There are 3 ways to turn a row about zero (a turn may also mirror it). The second row of each pair is the first, turned, with some noise. The first 27 pairs use one turn. New pairs use 2 turns, one after the other, and a turn may come again.
In the rows, 128 means zero.
Known pairs, each followed by its turns in order:
[180 118 116 124 110 149 188 152]
[106 186 153 160 128 138 151  83] : Z_131

[136 166 152 114  89 146 153 127]
[ 98 141 157 133  90 144 128 160] : Z_756

[129 132  91 104 125 115 182 135]
[133 183 121 110 134 100 128 152] : Z_683

[122 132 136 155  70  59  54 108]
[111  40  96 131 183  97  93 127] : Z_683

[143 160 137  95  89 131 123 164]
[136 145 147 126  84 128  98 172] : Z_756

[ 54 102 150 115  68 122 135 103]
[112 101 188  75 188 116 133 132] : Z_683

[128 157 137 131  90 124 155 119]
[ 96 128 155 147 115 130 133 161] : Z_756

[124 153 181 159 134 120  88 133]
[152  62 120 137 118 153 133 128] : Z_683

[106 124 127 111  88 126  93 131]
[106 106 144 139 174 127 129 128] : Z_683

[162 130 160  84 156  92 125 119]
[123 115 126 119  57 123 117  99] : Z_131

[165 125 132  87 125 134 100 193]
[126 150 188 139  74 128 134 160] : Z_131

[ 71 142 153 150 127  95 119 123]
[170  69 117 125 149 121 119 128] : Z_131

[125 134 132 189 202 117 189 174]
[178  70 111 147 128 168 211 129] : Z_756

[179 117 116 122 108 105 140  96]
[116 158 108 101 103 141 159  97] : Z_131

[132 126 110 111 117 131 126 133]
[130 139 128 130 115 109 118 128] : Z_756

[155 131 132  54  97  54 123 125]
[121  96 154  89  58 113 184  95] : Z_131

[117 106 146 102 122 154 134 172]
[116 151 146 128 147 180 138 141] : Z_683

[130 162 131  62 154  90  54 162]
[131  87 155 112  45  87 129 185] : Z_131

[ 91 160 138 174 153 125 202 146]
[134  74 162 168 119 164 190 133] : Z_756

[157 166 139 142 141 137 103 128]
[137 102 100 157 103 131 147 127] : Z_683

[176 131 154  57 147 130 122 145]
[147 163  76 143 152 167 166  99] : Z_683

[128 128 128 112 132 131 107 101]
[113 138 132 105 139 119 118 114] : Z_756

[127  68 132 130 169 110 148 115]
[154 150 113 139 173 125 165  97] : Z_756

[ 54 147 131  97 161 116 130 158]
[190 141 178 147 164 139 118 149] : Z_683

[112 134 138 202 143 120 117  54]
[161 126  42 100 166 140 100 120] : Z_131

[ 65  68 115 184 146 154 169 166]
[163  92 116 217 138 155 149  71] : Z_756

[126  89 130 202 112 176 134  95]
[135 163 102 111 198 181  99 125] : Z_131

New pairs. What belongs after each?
[135 132 111 109 100 144 142 141]
[144 102 156 134 118 140 142 129] : Z_683 Z_756

[120 121 125 150 109 119 123 106]
[135 105 115 143 138 140 117 145] : Z_756 Z_131

[190 151 172 127 122  92 173 121]
[ 44 138 135 113 135  99 140 162] : Z_131 Z_756

[153 152 149  63 140 105 159 127]
[ 94 166  98 163 106  91 154 116] : Z_683 Z_131

[ 95 115 130 152 140 111 126 127]
[107 145 129 138 109 142 110 113] : Z_131 Z_683

[141 126 202 135 131 153 121  54]
[174 146 207 152 124 120 179 126] : Z_756 Z_683

[109 137 147 110 118 147 122 127]
[132 133 137 101 134 116 107 135] : Z_756 Z_131

[113 143 133 111 100 115 121 124]
[143 157 141 127 144 128 142 132] : Z_131 Z_756

[ 99 138 146 151 124 183 160 133]
[137  94 112  75 160 147 132 114] : Z_131 Z_756

[135 119 129 138 160 121 153  66]
[132 124 178 133 140 126 177 102] : Z_756 Z_756

[135 126 138  96 123 148 160 117]
[151 150 128 118 125 112 160 138] : Z_683 Z_683

[111 136 136  84 142 155  97 126]
[100 160 146  90 128 127  99 132] : Z_756 Z_756

[113 108 109 140  76 125 110 112]
[159 155 149 117 102 133 158 103] : Z_131 Z_756

[172 128 163 154 123  54  90 126]
[ 76 164 134 164 137 108  79  83] : Z_683 Z_683

[146 169  89  67 122 142 102 151]
[162 141  77 188 149 119 139 125] : Z_683 Z_131

[140 197 102 134 108 143 130  63]
[108  83  94 149  91  95 188 130] : Z_131 Z_131

[130 153 125 124 108 129 137 174]
[137 141 149 170 136 128 129 148] : Z_683 Z_131

[142  61 121 119 125 128 116 202]
[107  99 155 114  94 187 177 156] : Z_131 Z_683

[119 137 101 149 198 124 132 143]
[134  76  85 164 127 117 112 132] : Z_131 Z_756

[144 135 125 134 145 163 130 144]
[108 142 137 107 151 126 151 119] : Z_756 Z_131

[115 148 130  83 126 109 123  99]
[160 149  97 115 103 113 114 111] : Z_683 Z_683

[117 137 143 157 115 107 108 143]
[125 164 136 134  99 139 132 121] : Z_131 Z_131

[117  98  90 128 175 121  88  94]
[159 149 112 122 140  87 108  67] : Z_756 Z_683

[154 105 133 144 139 123 125 144]
[100 123 116 133 101 138 120 134] : Z_131 Z_756

[117 156 116 105 103 109  62 127]
[148 101  90 134 174 133 165 103] : Z_683 Z_756

[140 107 114 134 133  87  54 124]
[117 100  84 115 175 111 111  83] : Z_683 Z_756

[193  97 183 114 107 114 123 117]
[121 139 136 176 130  55 137 163] : Z_756 Z_131

[191 143 122  64 178 133 124 131]
[106  76 148 110 182  90 136 181] : Z_131 Z_683

[202  83 127 131 133 120 121 136]
[ 80 125 151 138  70 140 105 131] : Z_131 Z_756

[138 137 121 137 169 130 147 115]
[ 99 135 123 127 121 112 119 160] : Z_683 Z_756

[ 81 150 106 140 124 136 151 166]
[176 135 168 149 107 125 110 134] : Z_683 Z_131

[ 56 135 133 164 114 162 127 105]
[116  88 186 110 109 139 115  84] : Z_756 Z_683

[123 163  54  58 134 104 107 125]
[150 176 152 103 186 109 109 196] : Z_756 Z_756

[132 120 115 140 110 144 166 139]
[154 140 122 132 162 134 146 114] : Z_756 Z_131

[131 116 138 161 150 143 143 121]
[122 149 104 127 135 122 122 162] : Z_131 Z_131

[134  81 120 179 171 160  91 129]
[146  93  90 117  65 139  88 101] : Z_131 Z_756

[111  83 133 172 135 132 114 167]
[112 174  86 133 138 159 126 158] : Z_756 Z_131

